There are 10 hidden switches. A switch that is on adds its own fixed numbers to the row, and there is some noise. The rows also spread widely along 16 directions, which tell nothing about the answers.
In the rows, 128 means zero.
Known rows, each followed by its switches (1 for on, 0 for off):
[163 125 122 137 138 112  97 126  79 123 108 177 140 134 155 134 148 107
 147 106 145 137 107  97 130 139 136 154  85 124 106 130 102 137 127 124
  96 115  78]	0 1 1 0 1 0 0 0 1 0
[137 125 149 153 140 123 135 100 103 140 103 172 145 146 120 137 126 150
 158  54 158 144  65 106  95 146 154 155 116 165 148  69 116 130  68 133
 128 127 101]	1 1 1 0 0 0 0 1 0 1
[125 133 137 164 104 121 146 127  94 150 113 139 138 116 103 118  84 159
 147  70 154 148 122  94 120 169 161 111 132 128 128 101 164 160 112  96
 124 157 122]	0 0 0 0 0 0 1 1 1 0
[123 111 152 150  86 140 148 120  76 135 125 150 139  98 102 117 105 161
 149 118 177 117 119 123 151 166 154 135 102 121 132 109 146 127 128 102
 130 159 135]	0 1 1 0 0 0 0 0 0 1
[156  84 144 147  92  83 171 108 119 124 132 203 139 120  51 124 100 159
  65 148 171  55 130 137 168 152 125  89 112 165  66 117  83 115 153 160
 113 127 114]	0 0 1 0 1 0 0 1 0 0
[110 157 130 110 138 139 115  87  55 143 110  93 117 163 161  72 165 132
 171  99 117 206 137 173  91 100 155 181  74 105 108  87 151  76 128 118
  96 156 189]	0 1 1 0 0 0 0 1 0 0
[140 134 121 118 125  82 122  96  79 123 106 175 111 176 143 113 153 125
 147 117 122 124 130 125 141  83 172 142  64 122  81 155  92 134 141 108
 110  99 115]	0 1 1 1 1 0 0 1 0 1
[196 137 112 118  94 100 127  74 100 130 128 153 150 129 132 151  96  76
 156 112 155 147  83  93  93 156 122 142 108 147 117 121 114 153 142 173
 117  87 130]	0 1 1 0 0 0 1 1 0 0
[ 72 116 158 121 126 108 127 107  87  87 112 179 130 124 142 152 145 185
 146 144 138 126 141 191 119 110 159  82 170 114  92 151  86 178  86 139
 165 123 100]	0 0 1 0 0 0 0 0 0 1
[148 114 135 130 157 128  85  57  83 170 111 137 132 167 119 149 140 136
 150  98 157 104 117  71  75 145 121 137  96 168  99 124 144 113 132  96
  49 101 122]	0 1 1 0 0 0 0 1 1 0
[157 132 100 130 121  85  93 116 144 150 125 117 140 121 162 118  96  99
 129 176 111  89 173  95 152 128  97 111 113 129  95 177 113 150 161  94
  81  93 123]	0 0 0 0 0 0 0 0 0 0
[124 116 151 172 135 101  91  87  94 121 109 150 151 161 190 145 116 177
 191  74 144 106  96 108 108 140 152 141 144 143 158 113  97 171  68  96
 143 135  94]	1 1 1 1 0 1 0 0 0 0
[160 140 123 159 174 128 131  78  49 162 114 113 130 114  99 174 145 121
 154  14 162 201 126  65  56 139 135 114 163 152 113  81 136 131 118  67
  82 136 108]	1 0 1 1 1 0 0 1 0 0
[126 112 129 130 154 138 156  75  81 142 125 128 132 109 101 149 166 162
 149  66 139 143 138  96 125 126 127  90 123 123  90  96 168 130 130  57
  99 130 142]	0 1 0 0 0 0 1 1 1 0
[ 95 149 165 124 153 116 139  93  94 154  97 125 114 160 111  98 160 171
 140  76 116 148 131 153  97  89 172 137 134 155 118  81 146 102  84 102
 117 138 137]	0 0 0 1 0 1 0 1 0 0
[155 146  88  84 161 109  87 113 121 100  97 165 118 149 157 125 156  69
 139 156 133 140 112  94 115 132 143 154  78 128  80 168 127 161 153 148
  64  79 115]	0 1 0 0 0 1 0 0 0 0
[113 119 102 156 181 114 138 124 132 129 101 170 146 171 114 111 111 161
 112  78 138 156 136  97 112 155 155 117 121 132  75 109 144 147 120 118
  70 146 123]	0 0 1 0 1 1 0 1 0 0
[102 145 148 114 137 122  94 104  63 120 100 132  98 138 157 126 170 138
 172 141 128 171 122 180  99 105 164 163 128 136 145 133 102 145  70 119
 146 119 123]	0 1 1 0 0 1 0 1 0 0
[136 110 146 108  87 121 122  91  94 127 118 201 130 140 131 155 117 139
 143 149 149  86 104 127 128 133 145 139 112 129 117 164 117 156 118 153
 132  96 107]	1 1 0 0 0 0 0 1 0 0
[136 125 130 119 143 118 120 121  92  82 108 178 118 128 117  90 161 125
 125 149 170 145  97 160 130 166 139 151  76 138 100  96  99 134 115 171
  85 145 138]	1 1 0 0 0 1 0 1 0 1
[109 132 119  87 195 138  93 131  62  97 103 130  87  97 145 113 252 110
 119 162 123 171 158 185 135  98 108 145 101 117  71 124  87  90 135 107
  72 129 116]	0 1 0 0 1 0 0 0 0 0
[118 132 136 112 135 119 113  97  85 110 104 174 134 145 152 133 148 125
 152 117 150 125  98 129 117 139 153 144 106 132  96 122 111 144 128 149
 100 115 100]	0 0 1 1 0 0 0 1 0 1
[152 136 139 149 110 108 113  90 106 195 108 124 127 151  75 124  72 126
 146 110 158 126 135  77  80 145 148 127 103 170 134 131 146 131 112  91
  88 106 134]	0 1 1 0 0 0 0 1 0 1
[129 144 109 149 127 111 141 126  88 111 100 150 125 131 121 143 101 136
 157  45 163 163 108  64 106 169 186 107 129 123  96 125 164 188 138  94
 121 143 117]	0 0 0 0 0 0 1 1 0 0
[137 124 155 158 124 123 109 110  54 132 123 157 150 151 137 128 113 153
 143 107 147 161 138 141  82 156 127 130 132 104 103 101 105 137 106 141
  96 160 117]	0 1 1 0 0 1 0 1 0 0
[ 91 171 105  88 155 118 117 101 102 125  95 114  97 110 144 131 148 113
 149 129 127 167 152 114 140  89 194 131 154 135 118 198 176 185 140  85
 112  95 145]	1 1 0 0 0 1 0 0 1 1
[154  72 119 163 157 114  93  90  61 114 134 148 120 163 150 134 158 161
 144 126 147 105 138 118 125 144  93 138  78 124  97 120  69 120 131  85
  81 143 132]	0 1 1 0 0 1 1 1 0 0
[143 150  97 158 163  95 171 116 114  97 115 121 156  98 115 112 126 122
 114  49 146 203 130 116 118 156 135  76 143 122  55  55 132 146 146 126
  93 159 150]	0 1 1 0 0 0 0 1 0 0
[136 123 110 130 140 135 132 113 139 152 114 146 144 143 152 133 112 124
 135 101 114 150 105 116 109 121 117 163 130 135 134 118 127 123 107 148
 119 113 134]	0 0 0 0 0 0 0 1 0 0
[136 134 150 113 124  88 126  88  87 120 115 124 112  56  93 138 174 122
 143 153 175  81 120 126 168 156 134  94 125 192 115 120 110 149 129  69
 121  95  97]	0 1 1 0 1 0 1 1 0 1
[ 93 124 113 142 140 144 156 116  79 130 104 149 109 142 102 112 119 165
 144  63 159 180 111 112 127 140 190 155 101 127 126 107 161 131 123 100
 118 160 156]	1 1 1 0 0 0 1 1 0 1

New rows. What belongs after each?
[210 151 136 143  99  86 113 101  67 104 113 177 138 175 150 124 109  88
 169  80 156 190  73 123  55 133 151 156  86 121 114 102  73 159 103 194
 130 122 133]	0 1 0 0 0 1 0 1 0 1
[151 107 111 141 134 142 113  98 113 169 120 129 128 129 129 154 105 126
 139 117 148 102 122  64 126 150 116 164 125 154 146 157 153 135 138  87
  91 110 140]	0 1 0 0 0 1 0 1 0 0
[132 156 124 154 159  88  95 136  89 125 101 126 127 145 205 117 149 119
 163  85 101 168 127 129 127  89 144 155 117 119 119 122  78 134 106  98
 129 124  98]	0 1 1 0 0 0 0 0 0 1
[143 118 115 133 163 111 127  72 113 104 115 148 143 165 164 125 152 142
 151  78 137 133  95 117 114 121 129 143 111 143 100  99 109 136 121 137
  99 123 154]	0 1 0 1 0 1 0 1 0 1
[138 117 118 152 151  89 132 110 105  95 111 167 131 134 145 161 134 148
 134  62 136 146 105 115 111 122 138  92 158 140  92 118  85 178 105 131
 141 120 102]	0 0 0 0 0 0 1 1 1 0
[119 117 103 119 155 105 125 110 135 118  98 160 102 172 115 115 135 142
 117 119 131 130 122 128 110 107 152 130  96 151  87 140 114 131 120 134
 104 109 147]	0 0 0 0 0 0 0 1 0 0
[158 135 154 110 103  63 127  69  70 128 110 182  99 147 126 175 146 117
 132 105 142  76  89 111 139  73 175 141 131 185 112 172  72 142 144 132
 155  61  87]	1 1 1 0 0 0 1 1 0 1
[142 150 170 114 123 131 115 123  48 149 121 160 147  78 149 139 177 112
 149 130 122 152 133 154 139 135 105 136 136 108 120 105 108 129 107 124
 105 121  62]	0 1 0 0 1 0 1 1 1 1
[119 147 121 112 161 144  82 120  75 145  96 149 135 136 158 138 142 108
 140 105 145 160 110  96 109 149 160 186 142 146 128 152 155 138 136 140
  73 117  87]	0 1 1 0 1 1 1 0 1 0
[153 110 121 140 152 104 129 127  93 108 124 163 125 120 183 156 179 129
 142 103  97 136 129 136 147  75 102 131 124  97  99 128  61 132 112 103
 150 111  94]	0 0 0 0 0 0 0 0 0 0
[146 104 114 179 156  93 120 100 105 125 122 137 133 129 118 138 110 157
 140  89 164 137 128 102 123 163 125 112 141 166 133 116  90 169 100  88
 107 138 125]	1 1 1 0 1 1 1 1 0 1
[125 144 137 101 136  87 129  93 187 125  88 168 137 152 137 114 142 131
 165 113 114 109  55 138 116 113 154 136 105 197 151  91 114 154  39 154
 161  62 103]	0 1 0 0 0 0 1 1 0 0
[136 142 139 118 101  89 127 117 127 138 113 162 132 128 147 114 121 126
 149 145 111 111 128 140 144 101 146 129 110 129 126 139 111 145 100 123
 144  97 104]	1 0 0 0 0 0 0 0 0 0
[140 105 139 164 133 120 120  71 129 121 133 144 181 121 183 151 114 171
 202  89 133 153 103 144  92 149  88  96 151 119 160  84  97 190  32 119
 153 126 133]	1 1 0 0 0 0 0 1 1 1
[165 110 154 113 152 166 120 109  85 158 113 194 146 129 109 152 173 111
 128 104 138 148  76 123  80 138  89 177  97 139 128  65 111  81  82 178
  85 110  82]	0 0 0 0 0 0 0 1 1 0
[179 132 115 105 142 139 149  86  54 126 117 164 116 102 116 155 205  89
 185  75 140 199  99 101 112 103 136 140  65 101 117 100 128 145 104  84
 121  98 116]	0 1 0 1 1 0 0 1 1 1
[185  82  95 131 149 112 106  69 118  76 127 189 151 160 148 156 147 116
 161 123 164 138  71 117  79 163  88 124  67 134  92  97  61 160  98 174
 104  98 133]	0 1 1 0 0 0 0 1 0 0
[137 130 146 112 138 120 165  91  80 135 126 151 142 120 117 128 171 137
  99  93 119 131 139 145 137  98 117 115 128 114  53  92 129  82 165 136
  88 132 137]	0 1 0 0 0 0 0 1 0 0
[168 140 104 147 152  66 148  75 127 117 112 146 153 137  78 146  94 113
  90  52 160 154 130  72  83 129 146  52 161 167  41 109 120 158 163 151
  72 110 129]	0 1 1 1 0 0 0 0 1 0
[104 133 100 134 139 121  93 116 101 122  98 119  94 172 133 100 107 143
 155 121 152 172 140 127  86 135 169 142 100 134 115 164 132 157 122 111
  97 137 177]	0 1 0 0 0 0 0 1 0 1
[113 159 148 112 149 101 120 107 133 156  99 127 134 120  87 102 125 127
  91 133 144 128 142 150 106 136 133 110 163 191  94 115 128 111 121 156
  72 114 125]	0 1 0 0 1 0 0 1 0 1
[135 189 116 134 135  98 132  96 142 160  96  98 160 127 135 129  75 109
 151  45 136 191 121  88  66 141 164 105 193 164 118 118 177 175 112 128
 112 111 136]	0 1 0 0 1 0 0 1 0 0
[ 95 148 110 151 151 109 102 128 120 137  91 117 131 153 146 103  87 143
 131  78 151 158 115 112 101 164 168 154 157 175 126 126 139 143 121 140
 100 148 126]	0 0 1 0 1 0 1 1 0 0
[139  92 123 162 168 106 116 103  70 106 107 160 101 182 150 145 158 158
 120  47 156 121  76 113 109 107 144 175 116 176 104 108  60  95 134 141
 120 138 122]	0 0 1 0 0 0 1 1 0 1
[104  99 125 131 128  77 111  87 136  91 107 148  93 164 123  89 134 175
 141 158 156  92 112 175 139 103 162 128  84 181 126 143  71 139  90 129
 147 114 169]	1 1 1 0 0 0 0 0 0 1
[138 174 101 121 147  90  69 155 128 133  73 126  88 160 154  83 122  70
 154 131 131 169  92 112  99 136 165 189  77 178 154 140  95 147  94 141
 103  98 109]	0 0 0 0 0 0 1 1 0 1
[ 99 173 125 136 163 100  85 122  88 135  77 131 121 143 158 140 125 117
 136  68 150 125 110  70 112 146 188 144 157 175  96 143 142 153 145 103
  75 119  71]	0 1 1 1 0 0 0 1 0 0
[163  86 118 191 144 103 128 144 115 101  99 172  95 155 110 125 132 150
 105  57 169 127  54 120 117 131 132 175  99 193 150  75  33 106  80 156
 150 149 119]	0 1 0 1 0 0 0 1 0 0
[100 174 144 155 181  55 122 145  87  81  79 162 130 147 180  90 188 155
 150  29 111 165 115 142 147 108 185  92 128 130  68  75  86 167  87  93
 118 147  58]	0 1 0 1 1 0 1 1 1 1
[139 110 112 160 136  88 117 117 151  87 109 153 130 135 177 117 120 155
 193 104 140 125  77 120 149 139 149 140 102 151 178 117  85 200  50  99
 179 114 126]	1 1 0 0 0 1 1 0 0 1
[195 174 120 111 195  62  96  87  99 118  96 139 129 122 159 131 207  47
 132  84 135 122  81  78 124 118 116 145  85 190  69  78  82 106 153 119
  47  69  72]	1 1 1 0 0 0 0 1 0 1
[130 159 147 114 144 117 107  91  61 138  96 138 112 145 107 104 160 126
 139  86 160 153 119 114  86 137 167 135  96 150  83  98 156 114 136 121
  60 133 132]	1 1 0 0 0 0 0 1 1 0
[110 189 120 108 163 100 134 102  41 124 105  96 116  98 120 114 166 100
 137  81 138 217 176 130 112 124 170  91 151 116  51 114 150 144 176  85
  69 141 125]	0 0 1 1 1 0 1 1 0 1
[138  86 109 123 171 146 136  83  44 112 123 161 111 136  97 148 188 144
 126  87 172 145 123 105 115 143 125 133  84 126  61 113 120 103 170 101
  64 141 140]	0 0 1 0 1 0 1 1 0 1
[144 132 111 144 132  97 123 100  89 117 113 123  96 105 104 135 120 119
 151 111 164 185 112 124 105 137 162 127 140 171 157 126 107 183  90 112
 147 118 145]	1 0 1 0 0 1 1 1 1 0
[136 167  96 111 140 113 145 145 154 188  93 158 143 125 142 129 100  76
  94 101  96 130 111  72 172 101 158 191 138 160 122 158 157 112 159 141
  96  76  84]	0 1 1 0 1 0 0 1 0 0
[127 104 116 128 128 108 135  80 118 129 119 175 133 168 108 156  86 150
 114 121 146 121 121 114  96 130 148 123 153 156 102 160 119 161 131 167
 118 104 138]	0 0 1 0 0 1 1 1 0 0
[111 145  99 134 139 112 134 123 118 146 109 137 124 125 125 110 106 125
 153 116 126 176 143 110 139 136 158 128 107 120 127 134 142 164 112  89
 109 119 130]	1 1 1 0 0 0 1 1 0 1
[154 147 169 126  96 113 115 114  76 143 119 176 159 115 106 102 127 123
 152 150 147 135 135 141 105 180 119 104  80 103  95  76 126 135  97 134
  78 136  90]	1 1 0 0 0 0 0 1 0 0
[127 128 146 125 139 112 137  79  83 138 110 173 132 159  89 157 119 146
 119  93 149 166 129 141  72 107 160 118 172 152 106 136 103 147 103 165
 114 110 119]	0 1 1 1 1 1 0 1 0 1
[128 127 110 131 121 123 104 144 128 113 101 148 115 129 127 111 102 119
 129 147 151 164 111 148 101 142 140 153 118 143 140 142  98 149  96 171
 130 128 138]	0 1 0 0 0 0 0 0 0 0
[149 116 129 128  70  96 170 121 101 117 119 205 119 137  77 118  97 132
 116 139 158 113 107 128 154 132 177 126  72 125  93 134 115 145 140 157
 148 119 128]	0 0 1 0 0 0 0 1 0 0
[135 106 153 142 163  83 105  78  66 105 112 187 133 179 158 146 179 171
 148  77 135 115 109 141 102 104 135 112 119 146  76 113  59 137  99 127
 115 114  84]	0 0 1 0 1 0 1 1 1 1
[132 156 159 138 142 110 100 105 105 194 110  78 131 109 129  89 137 125
 133 126 128  93 153 112 139 134 105 141 116 173 122  97 145  76 137  64
  59 126 128]	0 1 0 0 0 0 0 1 0 1
[118 131  91  90 145  88 142  81 142  78 116 136 116 129 121  82 154 119
 124 178 137 145 132 179 150 117 134 103  75 141  62 122 106 141 144 155
 100 104 191]	0 1 1 0 0 0 0 1 0 1
[140 122  89 196 177  75 146 157 149  70 106 133 140 129 155  88 114 154
 127  45 140 166 104 108 157 152 141 110 120 139 107  71  87 166 108 107
 128 172 141]	0 1 0 0 0 1 1 0 0 1
[142 130 138 117 151 136 120 100  61 147 113 187 145 119 154 153 177 111
 157 100 128 145 111 107 137 120 131 159 105 115 115 115 114 129 115 112
  89 104  63]	1 0 1 1 1 0 0 1 1 1
[129  79 126 191 164 148 133 136  61 115 127 145 111 136 161 137 164 189
 142  60 128 185 116 159 122 102 108 171 131 106 158  88  66 115  65 103
 159 180 148]	0 1 0 0 0 1 0 1 1 0
